The same things were measured in two ways. Each way mixes the same 10 hidden numbers, adds some noise and spreads widely along 6 directions of its own, which tell nothing about the thing.
In the rows, zero is written as 128.
Some things both ways: the first way, then the second way.
[131 103 116 133 194 127 118 150 165 141 162 116 120 169 113 122 101]
[148  66 162 161 132 128 100 119 121 144 135 120 104  75 111 124 133]

[136 149 120 147 129 168 174  90 136 135  56 161 139 115 143 141 132]
[127 116 169 161 136 129 138 164 155 133 120 118 177 131 128 104 144]

[144 142 131 110 118 134 124  67 133  94 129 144 143 105 149 126 123]
[135 144 133 189 114 130 118 116 140 167 122 127 119 142  84 158 101]

[165 113 122 101 165 177 107 101 167 156 104 116  98 169 137 125  90]
[ 75 111 163 141 165 116 145 148 152 171 129 150 194 189 104 115 140]

[114 158 108 112 139  92 116 112  93 123 171 139 143 149 122 153 122]
[105 149 131 192 108 114 133 102  91 124 152 102  89  85  98 143  87]

[ 86 137  84 158 133 101 158  81 114 113 136 115 131  92 183 122 166]
[171  94 176 136 128 146 152 130  71 115 126 104  61  47 172 114 137]

[ 91 145 159 127 163 126 148  51 170 122 124 179  69 137 151 104  87]
[ 88  91 181 118 165  64 181  92 136 179 106 140 187 201 172  99 123]

[131 148 164 120 123 208 109 123 165 119 111 168 187 171  91 137 142]
[106 121 180 141 124 119 131 111 103  97 143 111  93 121 139 119 102]

[148 116  98 117 118 191 120 113 145 115 117 159 144 129 150 128 180]
[146  72 173 143 145 104 118 131 146 139 112 138 132 130 149 120  97]

[ 91 142 157 151 160  84 189 149 116 147 127 167 166 154 117 150 164]
[107 148 141 109 122 103 111  96 136 107 133 103 121 125 131 108 108]

[105 147  85  78 101  68 101  90  81 162 151 110 103 176 109 197 126]
[113 131 168 136 152 131 166 119 108 177 122 148 119 192 151 113 132]

[165 148 123 143 102 169 157  88 130 113  77 171 151  87 161 100 149]
[101 114 124 136 140  95 134 125 112 144 116 127 155 130 120 133 121]

[ 81 132 131 107 167 109 109 161  98 160 178  91 109 194  66 119  81]
[ 98 102 174 190 194 157 118 159 130 142 134 144 143  87 113 135 101]

[114 141 140 141  99 103 114 147 157  94 166 151  79 121 126 128 127]
[101 139 162 134 158 107 149 135 113 118 154 135 128 151 166 108  95]

[137 125 107 128 197 130 148 101 150 155 120 131 112 177 128 137  78]
[129 124 159 153 118 123 154 144 129 154 134 114 142 118 122  96 149]

[143 160 100 153 102 169 148 125 102 126  88 119 160 108 130 111 163]
[118 102 161 128 125 126 149 158 102 117  81 131 142 135 117 138 140]

[126 128 161  89 151 174  95 149 128 142 152  88 141 186  90 116  84]
[ 93 161 164 145 136 138 185 111  74 116 124  86  98  98 138 134 136]

[100 119 130 102 180  81 196  97 104 170 105 110  97 160 149 152  65]
[106 103 161 143 160 141  90 116 187 209 110 122 143 112 169 126 121]

[ 98 173 137 126 128  92 188  35 111 140  71 176 126 103 136 144  92]
[122  88 154 178 146 113  94  93 128 179  94 131 133 110 141 133 122]

[123 167 138 181  82  30 168 162  98  83 175 138  95 123 140 125 139]
[156 123 173 140 125 133 207 183  67 196 144 150 134 128 190  76 218]

[110 113 147 104 130 110 131 106 154 131 155  79 112 121 149 108 114]
[118 155 159 167 129 124  88 130 138 159  89 164 143 110 129 130 116]

[165 160  99 177  68  85 152 147 103 119  81 143 101 120 136 178 135]
[ 88 163 151 101 112 127 151 165 175 135 165 120 160 208 108 152 112]

[148 100 107 151 143 107 159 107 158 167 119 134 128 141 135  93 122]
[125  84 121  93 184 115 166 139  43 157 145 142 140  96 150  76 209]

[139 114  94 109 122 144 114 128 121 151 123 118 106 188  91 142  85]
[114 102 163 108 142  96 169 120 133 152 116 118 147 162 164 126 115]

[171 134  95 113 102 160 107 136 129 128 102 111 132 166  96 175 106]
[123 124 166 162 105 145 141 163 134 124 154 106 132 151 100 146 137]

[127 126 111 110 159  80 147  84 131 148 114 141  39 118 159 147  75]
[ 99  59 152 156 171  90 133  85 127 180 122 111 159 143 144 134 142]

[111 178 117 155 169 119 156  45 157 139  75 166  87 111 117 128  40]
[ 94 201 138 155 147 129 163 145 120 116 109 121 130 122 156  81  73]

[114  91  71 125 149 140 122 131 118 144 153  84 144 156  97 107 101]
[131 109 116 105 205 192 130 166 111 136 156 125  77  94 138 121 101]

Other things, the second way, with their names:
<1545>: [ 84 149 110 162 189 150 114 148 163 186 120 145 180 151 104 125 104]
<558>: [110 187 163 149  73 104 183 124 103  87 156  89 120 136  90 136 127]
<990>: [ 82 144 155 130 126  93 110 111 139 147 101 164 133 152 112 144  73]
<1343>: [128 124 114 161 118 101 135 135 130 160 113 117 179 127 107 105 160]
<958>: [138 112 143 159 157  95 123 157 120 154  72 167 174 130 171 104 117]
<7>: [124  54 172 135 142 108 137 101 134 153  94 114 170 172  92 126 175]
<1189>: [143 119 189 161 145 144 163 133  82 130 107 114  95  56 183 101 132]
<470>: [106 137 148 170 134 111 161 110 100 151  93 114 138 109 128 129 126]
<529>: [150 119 137 171 145 130 163 135 102 152  91 101 148  79 147  96 162]
<308>: [114 126 140 132 143 131 116 124 100 119 123  95 117  63 179 103 135]
<1056>: [125 103 140 152 165 151 111 137 124 142  86 123 106  65 146 126  90]
<891>: [114 118 151 143 157 105 145 153 123 156 157 141 178 124 143 118 144]
<722>: [129  92 151 170 137 107 127 133 121 129 123 111 147  92 132 131 116]
<1505>: [118 119 143 142 172 127 106 129 170 185  68 157 181 159 144  93 120]
<1454>: [128 130 164 192 131 129 129 119 111 125 105 108 126  91 148 126 117]
<843>: [124 111 122 128 166 119 116 132 120 126 132 117 160 130 147  91 149]
<165>: [ 98 124 133 167 154 141 105 153 129 179 123 162 128 159 131 132  99]
<1553>: [115 104 120 157 167 127  77 128 143 162 162 155 132 144  98 147  89]
<281>: [150 122 148 151 111 107 116  60 108 139  92 104  72 122 145 112 107]
<700>: [ 93 153 152 135 122 154 154 168 159 148 102 106 155 133 111 154 126]
<1009>: [ 88 189 161 161 111  71 162 125 129 118 100 141 167 160 140 126  69]
<393>: [126 125 122 162 174 152  94 161 171 189  99 158 175 140 111 123 120]
<1508>: [ 96 174 132 132 101 135 141 179 139 113 108 109 136 128 137 126  99]
<860>: [103 138 134 156 142  82  94  60 145 148 118 134 117 161 119 144  65]
<1609>: [142 171 130 137 117 136 149 156 127 144 139 129 109 114 115 140 101]
<872>: [110  77 144 124 126  89 137 117  94  84 125 106 116 127 111 163  96]
<583>: [138 132 139 114 138  98 121  83 143 142  68 114 124 121 176  96  93]
<673>: [104 118 144 125 134 131 148 148  81 128 167 119 128 103 124 112 166]
<490>: [108 126 142 161 140  99 141 126 131 129 119 124 159 143 112 117 109]
<1268>: [129 120 167 191 122 134 109 132 145 137 149 113 127 115  99 163 121]
<955>: [122  81 151 154 103  91 150 130 109 135 125  95 151 131 121 132 164]
<1140>: [107 153 128 131 118  70 156  55 145 142 118  80 162 165 122  92 126]
<660>: [ 96 157 149 109 143 117 138 114 148 179 127 123 136 132 172 101 123]
<378>: [ 85 121 144 125 202 147 122 127  78 125 154 151  62 101 145 131  67]
<213>: [ 83 124 174 116 168 135  76 131 167 187  68 198 148 150 135 135  90]
<1367>: [103  94 146 134 120 110 133 153  79 160 114 142 103  82 154 159 128]
<869>: [108 129 156 158 146 102 145 113 144 178 133 138 170 139 111 127 124]
<1281>: [109 126 187 144 121 109 163 144  85 125 161 136 106 118 171 113 115]
<687>: [140  95 195 150 149 112 157 109 114 160 129 129 109 103 175  93 122]
<1080>: [109 123 139 116 166 145 124 140 110 160 153 132 116  90 155 117 133]
<570>: [120 135 154 167 165 180 125 199 121 135 166 151 129 117 116 122 124]
<806>: [110 144 119  85 115  97 152 144 119  89 125 111 142 197 145 108 111]
<1167>: [ 92 157 136 167 160 102 141  99 145 171 116 137 156 141  93 134  91]
<1481>: [167 141 133 147 124 107 103 136 114 166 116 175 119 124 165  80 118]
<752>: [ 93 101 155  77 195 177 142 120 115 173 216 127  78 171 128 145 139]
<1130>: [127 127 155 127 118 108 123 127 131 141  75 134 154 133 134 122 145]
<519>: [104 161 143 136 129 124 157 140 132 129 113 114 151 160 124  90 131]
<503>: [116  95 127 161 176 158  82 191 147 104 146 145 135 133  91 149  82]
<71>: [117 110 148 132 171 125  90 123 172 171  97 148 138 128 160 140  73]
<988>: [ 88 111 147 125 167 126  92 103 146 140 127 120 130 139 147 126  99]
<1487>: [135  68 134 116 151 126 113  92 102 106 151  97  90  94  77 166 129]
<326>: [107 168 170 136 112  95 165  96 127 120  78 111 153 139 127 113 115]
<750>: [101 181 117 198 138 112 157 147 143 158  78 120 222 122  95  87 142]
<20>: [116 123 152 184 105 135 127 132 126 117 138  93 133 133  70 146 145]
<1404>: [107 155 176 159 135 142 155 152 119  67 153  93 115 118 131 109  90]
<1227>: [ 93 104 143 167 179 136  92 113 135 129 136 126 118 148 114 138  86]
<607>: [112 145 136 135 150  91 110 153 156 118  81 158 210 153 141  83 101]
<1084>: [125  97 129 141 134 107 142 125 120 188 122 120 150 114 136 120 154]
<1494>: [130 117 148 128 109 125 108 100 126 104 133 100  76 130 106 162  86]
<255>: [117 135 136 183 145 124 154 146 122 138 129 117 187 157  80 137 161]
<1506>: [139 117 134 178 170 142  68 148 140 151 123 164 144  87 110 108 116]
<1019>: [115 163 144 161 167 147 147 157 133 175 127 143 180 144 136  84 154]
<137>: [126 158 139 108 187 150  99 131 137 140 141 158 107 114 146 115  87]
<40>: [149 103 191 164 136 135  93 114 120 126 123 148  89  89 111 167  99]
<1097>: [137 103 168 161 138 147 122 150 129 152 128 131 108  88 121 175 109]
<337>: [117 115 176 165 140 110 158 161 111 139 142 132 182 129 145  93 169]
<726>: [101 100 153 144 126  75 127 132 120  91 109 121 166 133 134 119 100]
<294>: [135  83 170 164 155 113  98 130 127 175  99 173 165 106 111 138 149]
<1373>: [126 132 137 202 169 146 186 191 134 146 132 101 176  98 145  85 120]
<1154>: [109 151 149 115 148 121 123 155 129 116 113 155 127 123 171  93  67]
<334>: [ 60 140 143 120 185 152 121 134 116 112 120 144  98 179 128 129  63]
<349>: [140 125 151 145 150 134 114 122 126 178 114 145 122  94 148  99 136]
<182>: [122 148 125 141 160 127 126 138 131 102 105 127 166 160 113  97 116]
<622>: [138  62 172 121 171  77 152 108 161 191 115 133 185 154 184  89 135]
<159>: [136 141 144 168 142 122 137 137  72 145 162 123 119  46 164 116 157]
<699>: [ 54 120 140 128 161 120 128 160 137 171 122 165 166 184 119 138 106]
<1326>: [122 179 128 167 123 116 133 153 158 160 123 135 178 153 124 103 123]
<1542>: [100 151 131 145 145 147 151 125 111 157  99 110 126 120 126 133 127]
<944>: [ 98 128 116 173 149 157  74 155 160  85 153  99 146 150  67 139 100]
<1007>: [104 109 165  77 143 126 126 101  72  84 118 114  48 137 185 140 102]
<783>: [ 96  81 105  95 149  96 107 140 139 125 133 126 186 180  92 141 142]
<364>: [110 158 120 138 166 106 171  98  64 137  80 131 133 151 151  88 133]
<1063>: [150 102 149 178 152 113 145  96 103 158 113 106 126  79 141  84 155]
<1121>: [ 95 140 165 155 137 123 132  91 138 157 131 123 112 162 123 136  90]
<1305>: [122 148 133 157 136 135 141 114 126 125 118  97 119 110  94 148 107]
<589>: [ 97 138 154 140 201 113 168 176 131 157 109 175 216 156 154  70 123]
<1566>: [114 133 149 124 115 143 168 165 116 149 142 120 130 163 117 137 158]
<4>: [125  95 138 203 112 109  94 108 101 123 148 103 120  49  80 166 122]
<631>: [108 186 134 131 103 110 162 140 118 103 153  95 144 124 122 118 132]
<411>: [126 110 161 153 120 106 152 121 104 116 124 105  96  90 148 117  93]
<1467>: [104 129 140 110 127 122 131 119 112 110 137 116 127 181 115 112 136]
<24>: [125  94 205 161 193 199 112 144 121 191 125 151  60  66 181 122 114]
<659>: [150 153 157 244 113 125 148 181 104 145 110 148 158  95 113 116 128]
<1603>: [138 131 155 126 103  75 186 110  90 153  88 107 137 101 189 105 148]
<300>: [111 135 138 125 120 158  86 120 138 141 147 113  77 120 107 158 117]
<344>: [107 104 189 139 120  91 122 121 122 124 121 160 121 150 117 137  87]
<1010>: [125 111 144 208 175 150 108 134 168 135 167  90 139  93 108 122  92]
<970>: [151  74 198 177 164 153 151 157 109 196 109 148 149  82 170  69 185]
<1013>: [104 131 138 141 157 103 125 128 109 134 124 140 153 113 145  80 128]
<645>: [ 92  62 158 110 147  74  89  73 108 148 100 145 147 131 123 140 133]
<614>: [144 120 137 169 159 137 108 166 143 134 128 133 153  84 125 126 108]
<1184>: [109 127 140 154 138 112 109  86 154 174  96 124 139 150 118 126 108]
<594>: [125 148 137 120 120 127 129 138 140 145 103 125 152 145 115 118 150]
<649>: [124 108 167 171 132 124 151 124 146 158  94 108 162 133 109 118 135]
<566>: [ 90 156 132 157 123 174 104 216 178 111 157 138 157 171  43 173  84]
<1012>: [ 93 101 137  99 122  83 172  94 118  87 164  51 150 161 119 141 143]
<1383>: [116 167 116 178 145 112 132 126 106 129  94 140 154 128 108  78 116]
<1076>: [118 153 142 163 160 101 143 150 138 133 129 134 193 119 150 114 104]
<1439>: [100 142 158 178 169 137 157 178 100 132 118 166 164 165 123 108 115]
<1001>: [150 108 171 160 121 102 129 157 126 139 112 145 163 110 152 115 138]
<1495>: [ 89 102 152 132 126 105 125 105 107 153 157 119 132 133 108 145 145]
<595>: [121 126 188 143 116 106 148 123 123 155 158 139 117 120 139 139 109]
<145>: [124 121 137 125 188 137 150 153 147 207 130 163 154 138 149  95 122]
<1437>: [133 157 175 160  94 120 146 111 127 188 107 137 122 127 138 106 145]
<366>: [132 177 120 144 132 141 175 111 131 141 139  66 102  94 136 117 108]
<271>: [ 99 143 161 172 174 153 136 145 127 119 170 121 141 137 110 125 116]
<1011>: [142  66 128 149 170 104 139 161 122 138 154 119 184 119 146  79 154]
<123>: [133 154 122 179 185 142 137 163  94 165 126 155 153  87 158  75 139]
<588>: [142 142 136 190 116 103 116 103 146 121 126 100 146 112  95 143 104]
<1426>: [168 121 158 158  92 129 136 136 105 120  91  99  97  68 140 123 141]
<36>: [ 80 161 180 131 154  94 132 123 151 142 128 165 197 159 112 101 116]
<131>: [126  96 139 155 140 133 122 123 109 179 113 126 135  83 108 136 158]
<318>: [ 81 208 154 168 113  98 171 125 140 144 128 136 184 178  91 112 113]
<1253>: [133 135 119 149 106  82 137 131 124 135 125 112 171 125 125 117 139]
<928>: [113 134 168 132  92 104 127 136 130 102 137 124 113 173 126 145  94]
<1156>: [175 111 152 176  99 124 138 122  90 139  87 103  76  67 178  97 131]
<1429>: [102 160 127  85 141  98  97 100 164 149  93 153 153 180 144 112  87]
<895>: [119 143 147 103 128 103 142  95 130 136  87 108 133 129 140 128 129]
<1242>: [134  89 130 149 124  84 108  93 124 201 100 151 153 139 116 134 143]
<1568>: [111 112 161 155 147 141 122 179 138 115 152 131 149 132 116 140 113]
<721>: [100 166 158 203  73  91 145 112 115  59 112  73 154 117  73 151 104]
<697>: [128 126 123 147 147  85 125 106 134 133  74 133 179 146 117  91 113]
<1427>: [112 189 149 125 126 127 141 104 130 142 109 113 110 120 156 108 112]
<867>: [119  99 161 117 115  85 161 121 124 129 125 103 165 137 127 121 156]
<1423>: [106 106 139 156 162 105 125 109  97 118 118 121 141 120 124 125 120]
<1183>: [122 143 169 129 137 121 128  70 143 208  78 141 118 134 144 117 130]
<620>: [117  84 175 157 151 118  96  88 131 141 131 127  92 114 121 162  86]
<825>: [ 83 118 143 137 128 108 114 128 151 124 163 112 155 172 103 136 110]
<73>: [150  48 194 168 178 144 102 171 140 146 125 164 162  94 106 137 139]
<449>: [137  61 145 165 164 132 119 118 135 214 150 138 144 138 109 128 164]
<157>: [115 137 170 127 141 131 134 114 122 165 132 143  94 131 125 156 110]
<1345>: [119 146 141 149 149 133 134 111  81  98 100 114  89 118 136 139 104]
<272>: [ 78 132 145 148 175 133 118 151 122 131 120 154 146 130 118 144  84]
<1099>: [112 105 123 172 129 137  86 105 102 106 160  87  53  83 103 173  79]
<1089>: [122 138 131 189 121 142  83 165 124 101 127 116 146  52  99 112 127]
<878>: [118 151 131 144 126 124 111 149  86  63 152 113  92  73 115 170  90]
<771>: [125 190 106 120 154 169 110 137 137 108 149 110 100 116 116 103  99]
<124>: [134 166 134 139 120 129 174 104  84 148 111  96  87  87 152 106 133]
<1555>: [119 129  96 148 127 118 117 122 141 156 100 111 153 110  86 128 119]
<881>: [ 73 163 166 153 138 118 119 104 137 114 134  94 126 115 172 107  94]
<875>: [100 131 139 108 204 144 151 106 121 145 134 118 117 152 156  81 114]

Some of these things the first way, each followed by its name:
[140  49 118  61  95 212  89  96 172 130 155  85 189 127 181  94 206] : <137>
[ 96 164 162 118 125 143 169  43 148  64 142 153 139  74 189  83 122] : <165>
[130 141 163 152 103 127 116 121 153 157 101 154 133 148 121 136 158] : <36>
[160 136 109 114 112 132 139 159  87 134 129 114 155 182 106 149 130] : <1566>
[148 139  90 151 125  94 123 180 142 124 100 108  83 104  73 189  87] : <944>
[116 168 151 115 129 216 177 127  75  89 113 191 202 141 114  95 149] : <1373>
[105 124 160 142 134 161 171 132 166 104 117 105 144 100 136  99  98] : <308>
[132 101 136  83 139 131 138 177  97 136 170  84 194 187 127 149 169] : <300>
[115 108 170  98 155 136 107 136 142 125 191 121 133 184 117  94 108] : <869>
[ 79 194 142 167 125  80 184  55 131 122 113 207 118 149 137 132 112] : <1281>
[129 100 163 102 142 143 132 121 143  93 184 136 154 139 162  93 150] : <449>
[172 108  83 119  81 108 115  91 129 113 129 110 118  76 191 136 167] : <1242>
[115 138 132 137 119 106 167 129 130 153 124 162 138 156  77 108 116] : <878>
[140 158 143 157 160 126 189 129 135  98 116 172 108 113 159 108 121] : <955>
[137 125  62 134 117 141 136 116 129 118 115 123 106  92 134 133 144] : <503>
[170 117  97 176 142  78 136 127 161 143  88  99  26  77 159 137  85] : <895>
[ 99 126 146  88 173 154 146 124 113 136 154  86 156 139 118  94  96] : <750>
[125 150 136 169 102  82  88 193  96  96 163  79  76  95 148 144 132] : <24>
[125 139  93 135 144 118 147 116 132  79 156 111 100  71 180 126 138] : <1156>
[ 98 107 131 123 148 145 121 121 185 108 154  95 111  93 121 105 124] : <182>
[133 144 141 133  93 158 127 146 150 125 107 143 144 141  86 138 134] : <1007>
[136 117 100 100 131  95 117 112 128 159 121 100  80 150  90 153  77] : <255>
[ 70 161 145  86 146 102 166  96  80 152 134 176 164 161 102 160 154] : <1227>
[ 93 165 155 187 117  98 116 136 163  86 162 102  66  74 117  75  69] : <272>
[117 172 149 183 120  79 207 124 101 124  88 163 130  78 160 121 171] : <1130>
[185  98  85 118 105 169 133 146 148 170  82 125 149 176  67 138 105] : <783>
[138 129 135 119  99 121 124 155 112  98 145 144 141  98 129 145 180] : <588>
[152 100 119 111  71 170  51 148 146 112 161  91 145 121 130 128 193] : <40>
[141 147 125 160 132 116 142 216  76 121 132  68 105 142 104 124  88] : <700>
[186 120  51 121 143 168 140  85 131 159  61 112 125 124 152 154 121] : <1426>
[166 133  88 154 116  87 162 109 149 155  75 159  90 139  91 156  63] : <1253>
[142 129 141 128 137 143 112 200 101 135 139 124 154 157  92 154 177] : <7>
[139 107 176 137 119 178 135 171 158  83 149 180 131 132 144  92 168] : <622>
[132 140 136 160 144 116 107 135 156 115 140 160  81 136 129 135 115] : <687>
[132 127 147 153  79  87 104 172 144  79 182 136 119 109  91 124 125] : <1553>
[155  87 106 113  80 119  80 192 150 148 165  87  96 194  60 136  79] : <891>
[149 145 149 137 111 122 156 111 117 141  80 150 149 123 137 154 135] : <1427>
[ 80 128 190 113 186 223 162 133 133 101 160 125 216 153  98  36 100] : <1056>
[125 135  82 141  84 147 146  84 151 135  71 126 124  77 137 136 152] : <607>
[133 142 149 112 136 140 130 131 156 143  86 128  90 139 116 174  77] : <881>
[102 116 107  98 109 101 137  84 130 129 157 102 123 107 136 113 114] : <123>
[160 121 101 128 173  88  97  63 165 146 125 123  21  96 177 118  73] : <1167>
[145 167 159 137  91 181 152 120 145  92 101 197 169 136 127 135 175] : <928>
[112 118  98 152 113  98 146 139 126 121 137 111  99 101 120 117 118] : <614>
[ 82 155 141 163 141  96 125 143 132 116 156 103  90 124 100 116  79] : <1189>
[136 122 124 138 144 128 148 119 151 112 141 117  82 118 160  90  89] : <1603>
[118 133 133 133  67 130 137 116 139 130 103 154 119 126  79 122  96] : <1076>
[158 154 127 153  93  76 117 138 110 101 132 115 113 101 171 167 156] : <1437>
[ 69 130 123 114 224 134 170  70 184 177 127 151  98 203  71 102  29] : <726>
[186 128 109 154 105 173 121 146 135 101  90 110 113  62 141 111 118] : <529>
[105 106 159  54 120 203 104 106 143 133 147 126 189 178 111 123 155] : <271>
[138 172  99 143 114  74 144 134  85 159 112 125  93 168  89 152  82] : <699>
[159 115  98  86  73 165  99 135  94 129 118  81 151 115 125 140 131] : <1545>
[109 124  86 145 140  82 140 109 134 128 135 115  91  72 142 133 143] : <697>
[157 102  91  87 108 177 102 113 139 142 102  80 129 113 129 148 129] : <1505>
[148 133 150 145 118 187 155  99 165 119 101 139 183 133 151  96 137] : <673>
[ 92 133 111  93 131 113 129  86 118 142 141 109 113 115 123 132 130] : <1345>
[118 142 117 156 133  29 130 148 120 143 158 106  76 147 124 156  95] : <1495>
[111 186 117 152 130  95 129 126 118 117 113 126  89  92 116 167 116] : <721>
[121 121 141 125 144 138 129 141 165 106 150 119 117 146 128 131 111] : <825>
[127 136 118 108 138 110 136 171  81 156 108 176 137 191  46 192 103] : <1010>
[ 87 110 122 123 157  54 133 105 143 172 162  91  84 164  97 111  81] : <294>
[ 63 147 148 137 143 102 165  94 133 116 157 130 145 156 100 106  97] : <570>
[ 96 139 127 145 142  62 116 143 122 173 143  65  83 160  83 135  70] : <213>
[156 107 126 130 141 162 131 174 136 134 139 128 137 170 126 117 153] : <867>
[115 170  86  92 120 119 151  33 101 149 103 156 130 149 112 146  99] : <659>
[141 166 166 168 179 107 165 116 153 109 102 167  98 111 126 135  86] : <20>
[117 106 135 145  90 112 127 187 116  91 193  76 145 105 169  98 176] : <1080>
[122 113 145 145  92 129 118 178 137  77 168  92  97  80 140  96 129] : <71>
[113 152 138 131 120  65  90 168 102 115 174 118  90 153  95 174 110] : <1121>
[133 102 148 107 171 166 134 148 122  98 162 116 151 139 147 104 122] : <366>
[ 95 153 128 129 135 178 118 116 139 117 121 138 151 144 109 147 145] : <1404>
[100 144 136 105 149  64 104 117 127 163 167 109  99 197  86 153  82] : <318>
[122 128 125  99 122 174 128  70 150 139 103 148 146 119 129 116 132] : <1423>
[181 134 107 129 126 145  85 145 141 139 123 128 124 170 117 161 142] : <558>
